There are 4 hidden switches. A switch that is on adds its own fixed numbers to the row, and there is some noise. The rows also spread widely along 3 directions, which tell nothing about the answers.
Known rows, each followed by its switches (1 for on, 0 for off):
[  1   8   5  17  36  -6  -1  22  17  -3   9   6  -7 -12   8 -29  16]
0 0 0 1
[  5   3  -1  25  42 -17  17  16  31   3  27   9  -2   2 -16 -32  15]
0 1 1 1
[-29  35  41 -31  29  17 -56  28  14  -3  -4  -8   6  21  30 -31  23]
0 0 0 0
[-13  18  23  -4  33   2 -25  27  19  -3  20   6   1  -6  13 -27  20]
0 0 0 1
[-22  27  32 -33  29  22 -65  30  20   3  26  14  11   0  13 -40  27]
0 0 1 1
[-26   7  27   3  28  25 -54  19  16  -9  16  -3   3  13  21 -62  24]
1 0 1 1
[ -3   3   0  18  34  -1 -17  10  25   5  13  11   0 -10   8 -39  17]
0 0 1 1
[-11  16  15  -2  17   2 -54  11  11   3   6  11  13   0   5 -39  18]
0 0 1 0
[-33  23  33  -7  30  18 -27  15  21 -16 -16 -24  -8  43  32 -41  18]
1 0 0 0
[-16   7  11  16  14  10 -40  10  11  -6  23   3  10  -4   4 -51  26]
1 0 1 1
[-13  33  -2   5  39  -8   4   8  16   1 -12   4   0  22   0 -28  11]
0 0 1 0
[-20   3  45  -9  40   9 -28  24  33 -11  -3 -13  -6  24  21 -39  19]
0 1 0 0
[ -4   8  22   8  24  -6 -21  10  27  -2  16   3   6   7 -12 -40  18]
0 1 1 0

New rows. What belongs after each?
[-36  30  32 -11  36  22 -22  27  17 -13  11 -15  -2  32  22 -37  23]
1 0 0 1
[ -6   7   7   6  34  -1 -25  12  19  -1  21  12   2  -5  14 -39  15]
0 0 1 1
[-19  41  29 -24  44   4 -16  36  14  -5  18   6  -2  16   5 -22  23]
0 0 0 1
[-26  37  28 -27  32  16 -52  21  14   5   0   4   6  30  15 -38  23]
0 0 1 0
[ -6  23  -8  11  39  -8   4  16  17  -2   9  11  -1  -1  -2 -30  15]
0 0 1 1
[-28  34   3  17  13   2 -22   9   7  -4  12  -5  17  16 -11 -34  21]
1 0 1 0
[-18  28  21 -21  28  13 -54  23  13   4  34  14  14   0   3 -39  25]
0 0 1 1
[-17  38   9  -6  23  -1 -26  16  10   2   9   7  12   8  -9 -28  22]
0 0 1 0
[-13  -3  25  14  10  18 -60  15  11  -7  28   2  10 -10  10 -60  28]
1 0 1 1
[ -4   3   8   3  31   2 -36  14  24   4  16  13  -1  -7  18 -47  12]
0 0 1 1
[-25  31  17 -21  52  14 -20  23  24   2   4   4  -3  28  27 -38  18]
0 0 1 1
[-23  30  18 -18  24   3 -45  14  13   5   2   1  10  17   7 -34  19]
0 0 1 0
[-24  -9  51   4  26  18 -41  19  27 -19  -8 -23 -10  35  34 -60  23]
1 1 0 0
[-43  49  32 -24  35  21 -23  35  11 -15  20 -10   2  37  11 -28  28]
1 0 0 1
[  2   4  19  13  29  -5 -19  14  17  -7  -6  -3  -2  -6  20 -27  10]
0 0 0 0
[-17   6  17  19   1   8 -51   3  10  -8   7  -8   6   2  10 -54  22]
1 0 1 0
[  3   6   6  18  28 -10 -10  16  14  -8  -5  -3  -4  -8   5 -23   9]
0 0 0 0
[-24   6  49  -7  46   9 -23  22  34  -7 -11 -14 -15  35  31 -38  20]
0 1 0 0
[ -5  12  32 -13  26   8 -52  34  18   0  30   3   3 -15  15 -31  20]
0 0 0 1
[-15  11  35  -7  36  11 -32  13  21 -12 -18 -10  -8  20  45 -36  16]
0 0 0 0
[-12  31  16 -17  29   7 -48  29  10   3  32  16  12  -3  -2 -36  26]
0 0 1 1
[  6  15  -2  25  23 -22   7  14  10  -3   1   0   5 -14  -6 -17  11]
0 0 0 0
[-12  31  10  -3  45  -5   8  28  28  -4  34  10   5  18 -26 -31  25]
0 1 1 1
[-20  16   9  14  14   6 -30  16  10  -9  26   1  12   4  -7 -45  22]
1 0 1 1
[  0 -11  18  18  25   3 -32  21  21  -4  14   5  -5 -23  25 -40  11]
0 0 0 1
[-20  44  22 -19  32   1 -21  24  16  -4   0  -3   3  18   8 -18  19]
0 0 0 0
[-23  19  24 -15  40  17 -40  12  22   6 -20  -6  -7  31  38 -51  19]
0 0 1 0
[ -3 -22  36  44  14   3 -24   8  26 -18   7 -18  -7   0   8 -54  20]
1 1 0 0
[  8 -13  28  13  19  -6 -46  21  25   0  46  16  13 -32 -17 -44  24]
0 1 1 1
[-45  40  21 -15  48  26 -12  22  21 -10   4 -11   0  57  21 -47  23]
1 0 1 1
[-29  45  14 -31  42  13 -25  28  15   1  21  10   8  23   1 -27  24]
0 0 1 1
[-42  33  43 -20  24  30 -51  21  14 -12  -7 -21   2  47  34 -39  27]
1 0 0 0
[ -6  21  14  -1  34  -6 -11  28  12  -4  25   7   3  -7  -7 -18  18]
0 0 0 1
[-40  45  14  -9  36  17 -13  22  12  -6  16  -4   8  37   4 -43  23]
1 0 1 1
[ -3  -1  12  11  23   4 -41  13  17   2  21   9   3 -22  13 -48  20]
0 0 1 1
[-26  20  34 -22  46  17 -25  29  25  -5   2  -2 -10  14  39 -38  22]
0 0 0 1
[-27  22  11  16  20   7 -25   4  16  -6   0 -14   6  28   9 -48  22]
1 0 1 0
[-19  25   9  22   9  -8  -5  14   1 -14  13 -12  12   5 -12 -24  19]
1 0 0 0
[-19  28  37 -19  21   7 -50  29  15  -4   6  -2   8   5  16 -26  23]
0 0 0 0
[-24   0  27   9  26  13 -30  24  20 -14  10 -11  -9   6  29 -43  24]
1 0 0 1
[-40  36  33  -7  26  17 -27  22   9 -16  -9 -22  -5  41  23 -35  20]
1 0 0 0
[-52  64  15 -21  36  18 -17  16   9  -6  -2  -9  12  60  -1 -32  24]
1 0 1 0
[-17   7  21  16   9  13 -50   4   9  -7   4  -6   8  10  13 -57  17]
1 0 1 0
[-48  42  35 -30  33  32 -57  30  15  -6  21 -10   8  40  15 -48  32]
1 0 1 1
[ -6   1  40   5  32  -1 -28  20  27  -9   5  -7  -7   8  15 -39  18]
0 1 0 0
[ -4   4  21   6  36  -1 -18  23  23  -5   6   2 -10  -7  23 -31  17]
0 0 0 1
[-17  14  14  -1  39   5 -28   2  22  -2 -19   1  -3  21  26 -44  12]
0 0 1 0
[-19  43   1  -2  43  -3   5  10  17   1 -13   2   1  30   2 -24  15]
0 0 1 0
[ -5   6  18   7  27  -4 -18  13  18  -9  -9  -6  -3   5  22 -28  10]
0 0 0 0
[-16  -4  36  33  12   2 -27  22  20 -17  15 -16   3   6  -4 -44  22]
1 1 0 0
[-30  29  18   7  36   8   0  26  15 -15  14 -11  -5  28   9 -29  20]
1 0 0 1
[-12 -22  31  40  24   3 -12   1  26 -15  -3 -19 -14  12  14 -55  17]
1 1 0 0
[ -6  26   5   9   9  -6 -36  14   7   3  15   9  18  -8 -13 -31  22]
0 0 1 0
[  1  -3  33  16  24  -6 -26  20  24  -5   9  -1  -1  -4   6 -34  24]
0 1 0 0
[-22  46  23 -20  29  -4 -15  30  10  -1   4   1   7  21   0 -11  23]
0 0 0 0
[-22  10  47  -2  22  15 -26  38  26 -17  40 -13   4  17  -5 -43  30]
1 1 0 1
[  8   0  16  29  31 -15  10  16  25  -7   6  -3  -5   0  -2 -23  15]
0 1 0 0
[ -4  -3  30   0  33   7 -34  26  18  -4  14   6  -6 -14  28 -39  15]
0 0 0 1
[-14  14  33 -18  30  12 -47  32  16  -1  20   2   3  -2  25 -34  22]
0 0 0 1
[  4   1   1  18  23  -6 -26  16  17   5  29  14  11 -29   0 -40  21]
0 0 1 1
[  0   4  13  12   6  -6 -58   7   9   0  13   8   8 -20  -2 -42  19]
0 0 1 0
[-24  27  33 -21  26   7 -46  26  10  -3   0  -3   2  13  22 -30  24]
0 0 0 0
[  1  -5  33  14  20 -12 -26  21  22  -6  16  -3   3 -11 -12 -31  21]
0 1 0 0
